All groups share one centre, and each spreads out both ways along 14 directions, with some noise.
(in the rows, 128 means zero)
Some rows, each with its group after it:
[177  93 191  92  72  90  78  84 164 138 128 151 115 104 117 137 169 137
 103  83 112 157 157 113 106 140  93 164]	j_571
[138 118 133 108 132 128 136 100 156  71 118 175 153 134 146 144 174 113
 154  77 115 103 127  93 135 136 113 178]	j_876
[ 97 168 145  66 156 106 198  79 137  47  42 136 112 120  44 199 147 123
 206  61  93 136 153  84 121 182 211  76]	j_477
[148 119 105 131 119 123 129 161 135 112  90 148 133 105 133 147 153 168
 131 165 140 137 111 117 149  98  70 195]	j_477
[ 91 142 163  98 143 131 143 121 176  56 149 191 123 112  98 128 158 127
 167 119  92 118 155 101 131 119 135 143]	j_571
[ 62 164 137 112 197  92 135 109 113 102 129 100 114 136 100 103 145 124
  84 145 135 158 100 134  96 126 159 108]	j_876
[ 57 107 120 146 188 136 118 132 117  96  88 146 136  91 110 152 123 160
 143 130 192  74 125 148 106 144 122 131]	j_571
[131 119 106 112 148 115 186 109 170 109  72 120 140 119 121 162 167 139
 199  79 106 123 176 108 126 130 162 146]	j_876
[ 90 160  96 108  97 174  91 133 148  69 103 191 122 104 122 143  79 163
 127 155 116 120 154 120 110 146 130 100]	j_477
[163 110 128 120 100  84 121 113 125 104 105  93 131 133 117 140 119 116
 137  57 118 167 132  95 128 137 163 137]	j_361
[110 117  92 128 164 149 118 148 100 132 101  99 104 132 118 113 128 145
 132 134 128 139 116 136 152 155 104 100]	j_876
[129 114 121 116 126 163 111 125 158 150 138 128 140 134 129 137 101 119
 142 122 125 102 139 107 154 123 162 137]	j_876
[145 169 154 112  96  94 197 111 110  36  77 164 108  54 108 155 128 120
 117 126 154 141  96 146 112 135  92 108]	j_477
[136 132  76 110 203 139 135  75 155 146  94  86 142 157 173  97 192  98
 144  71 108 136 188 134 127 183 127 134]	j_876
[120  83 166 150 108  99  96 131 151 101 156 132 109 135 120 126 196 109
 107 131 125 157 140 139 164  80 143 116]	j_571
[138 105  98  85 136  80 165 136 206  98 127 124 120 117  46  66 148  97
 124  67  84 121 156  76 106  76 177 207]	j_361
[136  91 136  90 165  64  81 107 110 109 102  95 120 153  94 149 168 110
 140  95 135 178 177  80 137 157 139 153]	j_477
[158  98 138 133 116 104 103 135 138 166 168  99 129 163 123  95 185  91
  78 125 134 153 115 134 175 126 121 105]	j_571
[166 103 166 124  81 133 130 127 120 111  85 140  95  99  84 159 167 118
 128 121 156 125  95 148 190 154  91  75]	j_477
[123 115 139 117 125 117  80  78 133 112 111 126 116 126 136 124 129 121
  94  99 141 131 122 130 112 135 131 123]	j_361
[124  85  95 123 126 119 111 126 133 107  29 140 113 144  53 185 128 133
 187  81 137  64 178 127 119 102 183 175]	j_361
[134 173 134 101 104 126 126 144 166 160 163 145 140  95  83  85 105 152
  81 150 138 146 158 112 106 148 139 121]	j_876
[131 103 109 144 130 134 123 120 135 157 105 105 129 117 121 135 118 113
 142 116 167 100 170 158 121 125 164 121]	j_361
[123  87  79 155 164 116 137 166 107 156 110  74 121 161 106 116 141 113
 153 137 140 104 145 147 147 118 147 134]	j_361
[106 126 124 112 159 107 156 122 142 162 128 101 160 126 115 127 134 119
 119 145 139 100 125 110 105 161 136 108]	j_477
[112 165  71 119 133 121 179 146 140 123  96  78 141 116 109 115 118 141
 131 137 129 164 138 111 137 124 188  99]	j_571
[ 94 152 140 111 127 136 132 140 165 136 123 148 121  93  81 133 127 161
 117 175 139 133 144 128 115 113 150 113]	j_876
[167 145 148 115 108  90 163 119 140 170 149  79 148 102 121 113 125 119
  95 129 162 185 139 116 142 150 153 104]	j_361
[177 157 170  80 137 145 150  67 146 135 111 168 127  89  87 145  97  76
 106 102 209  81 123 111 161 133 145 174]	j_361
[113 110 134 112 132 153  98  91 150 150  33 113 101  92 111 174 134 196
 171  94 135 141 165 144 120 164 133 105]	j_361
[151 166 122 130 144 106  89 122  72 147 131 126 110 188 123 119 144  91
  83 152 161 166 174 166 128 143 135 115]	j_361
[112 125 130 129 149 125  95 105 114 132 135 115 132 121 136 150  95 109
 142 121 171 136 200 142 110 156 172 100]	j_477
[173 142 182 131 111 114 173 108  98  69 169 182 167 115 142 158  92  80
 134  78 173  96  62  82 145 140 121 163]	j_361
[143 144 151 101 122 118 123 142 130 129 132 136 128 117  68 117 108 149
 117 112 135 158  98  79 144 137 136 146]	j_876
[ 79 118 168 118 162  62 138 105 164  88 128 133 138  89  84 114 212 110
  83 118 176 124 149 155 104 152 132  99]	j_571
[ 91 166  96 115 165 115 122 117 129  89 145 146 142 169 131  94 143  94
  86 132 123 127 126 117 118 133 144 128]	j_876
[127 147 110 120  75 158 102 107 168  89 113 200 139 101 157 150 116 134
 125 142 126 106 190 149 103 132 129 113]	j_876
[167 142 114 160  86 128 139 157 117 162 112 120 143 132 134 133 145 148
 111 148 161 143 127 158 155 133 123 121]	j_477
[133 101 136 144  98 144  93 131 166 208 134 125 182 145 133 183 130 157
 154 132 159 100 175 116 140 146 197 115]	j_477
[135 150  79 122 109 128 107 147 156 166  78 134 174 137 115 148 147 178
 102 163 170 143 122  99 149 142 150 149]	j_571
[176 135 134 105 117 157 117 152 128 192 124 142 157 128  99 138 104 181
 170 108 127 130 144  80 146 173 119 172]	j_571
[ 91 137 148 114 145 107 150 121 177  93 163 174 135  39 127  62 141 131
  72 148 148  86 120 156  53 119  58 162]	j_876
[147 108 177 120  85  99 118 110 137  85 150 159 135  95 152 113 162 143
  81 106 119 131  51 107 113 131  55 155]	j_477
[ 65 109 128 142 218  93 169 135 114 119 136  88 145 138 125 120 186 115
 135 140 137 112  99 131 121 152 121 110]	j_477
[125 121 129 112 169 160 139 119 154 129 102 105 114  85 106 113 130 149
 164  94 145 163 151 120 166 148 133 121]	j_876
[127 151 153 157 101 102 165 149 130 148 132 130 157 137  97 143 137 155
 151 100 141 128 146 143 112 140 185 114]	j_571
[134 139 121 147 107 113 138 153 127 160 135 108 136 118 121 114 144 137
 103 142 155 148 142 165 125 143 141  98]	j_477
[106 136 116 140  93 137 141 119 171 133  89 144 121 123 116 123 158 139
  80 154 139  91  92 169 120  95 153 107]	j_876
[148 135 162 112 159 121  97 118  59 122  92 147 126 151 127 181 153 147
 136 130 165 161  97 103 163 178  72 154]	j_361
[121 162  77 135 115  93 133 145 131 128  70 100 125 213  62 107 217 120
  71 128 115 154  88 145 167 129 195  84]	j_571
[127 102 190 136  82  92  76  87 123 113 163  98 134  86 193 157 125 140
  84 120 154 204 125 135 110 157 115  58]	j_361
[108 107 173 105  92  62 112  85 159 101 111 158 116 131  70 123 208 103
  73 103 103  92 125 149  65 146 126  95]	j_571
[124 143 143 150 152 139 165 154 115 130 104 115 127 128  89 144 136 156
 187  94 148 146 132 137 176 150 163 109]	j_477
[160 148 153 139 132 137 116  99 109 166 133 143 132 162 143 107 155 131
 118  88 131 122 139 175  99 147 108 157]	j_571
[ 97  92 186 125 110 101 124  70 147 123 100 114 124 127 127 192 149 134
 125 117 135 111  69 114 126 109 184  90]	j_876
[125 141 137  91 115 112  57 110 138 129 148 143 107 123 129 131 142 125
  63 186 130 185 165 110 126 121 107 111]	j_361
[119 129 119  84 138 164  89  77 152 102 103 144  86 120 113 113 108 108
 120 108  95 111 141 118 116 135 116 123]	j_477
[113 169 162  28 157 110 151  91 197 121  88 180 103  81  14 114 169 155
  87 165 118 127 110  69 121 120 112 175]	j_361
[133 128 130 104 183 118 111  97 162 176 139 124 129 102 151  97 164 143
 103 146 139 142 193 150  78 128  72 180]	j_571
[111 135 148 120 173  86 165 161 106  87 118 146 120 134  64 149 161 125
 159 146 123 138 125 102 139 120 121 159]	j_361
[ 71 113 124 169 159 100 125 177 107 142 132 101 170 169 116 171 178 156
 164 137 154 145 150 117 150 169 179  97]	j_477
[121 120 149 133 138  81 106 128 161 123 149 141 149 116 133 134 198 121
  94 150 173 156 173 132 132 123 134 144]	j_571
[ 85 147 149 121 178 114 207 131 126 110 126 140 122 124 107 115 145 145
 172 114  67  87  94 134  66 115 109 150]	j_571
[127 120 138 127 122 117 118 149 129 155 173 117 153 101 129 134  83 128
 138 144 157 138 167 115 121 150 145 113]	j_876

New rows, each followed by its group:
[109 116  66  99 199 127 156 117 139 101  78 111 124 126  99 130 110  83
 136 140 157  78 120  93 146  90 157 170]	j_361
[120  97 166 108 137  91 116  95 116  46 115 123  97 101 121 164 120 120
 140  92 127 162 104  83 139 118 123 143]	j_361
[119 116 147 168 144 155 121 119 151 178 156 108 134 137 150 118 131 131
 147  96 155 131 152 160 148 121 178 114]	j_477
[112 112  97 142 134 118 117 142 104 174 145  89 160 119 153 132  91 118
 105 160 178 103 150 142 103 166 132  88]	j_571
[ 59 130 141 132  97  32  95 126 125  45 108 130 151 108 161 199 176 187
 125 152 119 196 171 118  39 141 142  94]	j_361
[107 135 127 123 149  87 127 131 158  86 192 161 140 127 126  66 157  93
  83 116 114 120 145 128  83 109 110 167]	j_361
[ 90  99 130 137 152 110 177 151 146 104 152 123 149  78 130 146 126 116
 143 177 156 101 126 108 137 101 132 127]	j_361
[121 145 190 145 148 138 157 115  86 156 101 151 134 138  77 150 147 147
 136 107 170  76  59 170 122 181 124  96]	j_361
[ 98  86 115 129 130 100  70  99 108  65  83 107 115 119 171 205 108 128
 146 145 151 157 136  96 130 119 134 107]	j_361
[ 95 108 156 137 138  96 122 144 121  83 125 158 155 129  61 155 167 114
 117  98 182 106 103 113 165 176 152  88]	j_571
[118  97 144 116 118 121 159 123 181 108 110 136 125  76  82 137 120 136
 158 101 120 102 129 106 123 104 155 140]	j_361
[141 123 131 112 103  74 159 131 139 103 100 121 128  92  99 134 150 126
 105 147 134 126 112 119 105 119 104 141]	j_477
[153 126 135  96 123 134 174  97 176 151 119 112 198  33 188 189  84 137
 125 185 209 124  91  42 168 149 111 135]	j_361
[ 59 173  80 197 199 113 126 146  89  57 151 115 136 177 210  98 146 138
 140 109 122 177 142 181  96  91 153 145]	j_477
[151 142  90 105  40 140 151 132 201 156  90 172 169 135 108 142 145 151
 128 131  78  57 138 119  90 140 157 128]	j_876
[121 165 145 143 115  71 171 104 117 105 121 125 141 127 138 141 148 120
 120 106 138 141 144 153  75 137 161 123]	j_571
[118 114 163 137 121  85  80 147  91 131 193 139 171 168 153 152 137 108
  97 156 149 129 117  90 108 158 115 126]	j_876
[109 100 180 130 168 111 144 103 133 124 146 116 162 118 131 146 158 125
 150  90 148 120 102 105 138 169 133 117]	j_477
[163 136 157 128  81 112 143  81 156 123 162 127 166  86 175 123  84 106
  93  66 162 123 102 122 112 152 159 106]	j_361
[ 77 127 137 105 221 124 123 132  89  73 133 119 113 112 101 109 116 119
 147  96 137 142 116  97 134 177  98 120]	j_477
[ 98 146 124 138 186  74 152 132 137 120 121 119 176 127 134 131 209 134
  87 161 199 146 125 131 132 125 131 170]	j_571
[148 141 115 103 105  97 172 121  86 105  92 112 123 133  95 155  75  90
 127 126 129  97  97 106 105 146 149 105]	j_477
[ 98 123  95 106 174 113 156 132 140  77  86 139 132 130  84 122 136 119
 151  94 112  87 110  86 114 112 141 187]	j_361
[154  98  76 116  92  79 185 171 117 145  89 116 167 144 113 178 120 143
 206 133  77  79 175  83  62 151 117 168]	j_876
[137 134 143  90 139  45 152 125 113  82 143 133 194 126 111 166 160  89
  92 129 173 138  87  38 144 191 115 141]	j_571
[163 108 115 107 114 110 158  86 148 131  66  97 175  87 142 188  94 127
 140  87 193 109 113  77 144 145 170 158]	j_361
[ 90 115 122 116 128 113 117 119 157 119 127 129 134 134 119 116 165 127
 109 129 102 111 124 127 109 141 140  93]	j_477
[115 125 142  98 143 101 107  82 148  83 114 120 130  97 141 133 137 137
 104 101 136 159 115  95 110 138 122 135]	j_361
[137 143 160 129 139  42 185 108  93  89  99  83 111 151  93 134 201  98
 127  72 121 186 111 140 124 156 154  93]	j_477
[153 130 156 158 110 169  99 113 119 167 158 126 134 164 168  97 151 134
 108  66 127 143  66 161 168 174 107  84]	j_477
[134 101 109 132 115 129 107 128 101 104 114 130 145 182 145 127 156 105
 113  90 110 107  64 107 149 162 113 112]	j_876
[103 149  85 149 138 161 100  98 159 116 106 154 148 142 213 143 150 146
 119 154 128 119 159 153 108 107 127 156]	j_477
[135 142 124  68 137  84 115  76 114  67  91 120  95 116  93 147  95  94
 127  93 126 150 192 104  83 139 157 140]	j_477
[105 147 108 135 161 109  71  93 120 125  96 128 115 143 152 122 167 150
 112  92 146 157 212 185  66 166 126 136]	j_361
[114 127 103 135 164 183 135 129 167 110 116 131 105 109 109  86 130 124
 124 113 145 104  99 147 190 102 130 137]	j_876
[108 139 137 148  71 113 165 131 130 132 118 153 227 141 172 238 130 146
 151 164 164  68 116  98 117 197 186  54]	j_477
[105  86 107 168 102 118  90 154 107 145 142 151 153 195 114 120 134 109
  87 134 125  27  75 145 102 119 137 130]	j_361
[131 106 115 138 122 104 120  94 112 137  91  59 149 165 159 156 154 120
 144  64 131 167 118 130 139 196 177  62]	j_876
[136  74 132 127 111 113  79 132  84 152 114 138 127 150 139 168 105 147
 136 141 104  80 115 107  66 138  70 166]	j_571
[105 111 121 136 133 100 178 169 141 140 112 113 131  76  69 138 129 132
 130 181 161  97 140 136 122 100 136 124]	j_477
[124  95 147 119 136  66 190 155  97 114 114 105 146 107  75 151 149 115
 118 151 141  99  58  90 123 161  96 101]	j_477
[129  99 145 173 108 139 144 162 153 176 145 113 123 115 103 104 148 142
 128 127 149 114 118 176 164  91 144 106]	j_477
[164 201 168  89 147 128 202  91 165 153 150 139 146  66 109 107 121 114
  93 140 178 156 133 114 143 155 133 127]	j_361
[153 173 197  99  52  76  88  77 145 116  98 184 112  73  90 140 153 180
  34 143 163 174 106 147  73 130 107 131]	j_876
[ 77 174 100 158 185 160 118 158 105  79 154 133 108 128 149  42 127 170
 118  97 111 176 107 172 125 114 104 145]	j_477
[188  79 172  94  84  83  94 107 163 174 133 112 147 125  96 140 168 131
  95  96 135 137 127  89 136 154 125 147]	j_477
[128 134 131  93 124 138 135  56 183 141  94 130 124 133 124 145 147 107
 136  94 100 105 159 121 110 146 179 106]	j_477
[ 96 157 130  91 174 157 149  74 190 123  91 124  99  79  88  87 132 145
 103  92 131 132 106 133 132 119 140 128]	j_876
[102 121  75  88 185 114 168 115 128 164  91  93 157 139 119 140 130  98
 124 182 131  65 108  86 104 168 117 119]	j_477
[156  79  54 169  62 130 161 159 145 139 126 112 188 171 170 135 133  97
 155  91 112  50 120 131 132 151 154 111]	j_876
[ 68 111 150 105 168 147 103  76 140  98 127 133 121 111 152 125 138 139
 125 116 116 117 114 130  95 168  99  84]	j_876
[121 136 121  60 101 164  95 128 199 124 130 171  79 123  48  83 123 131
  95 158  57 107 136  94 132  93 126 131]	j_361
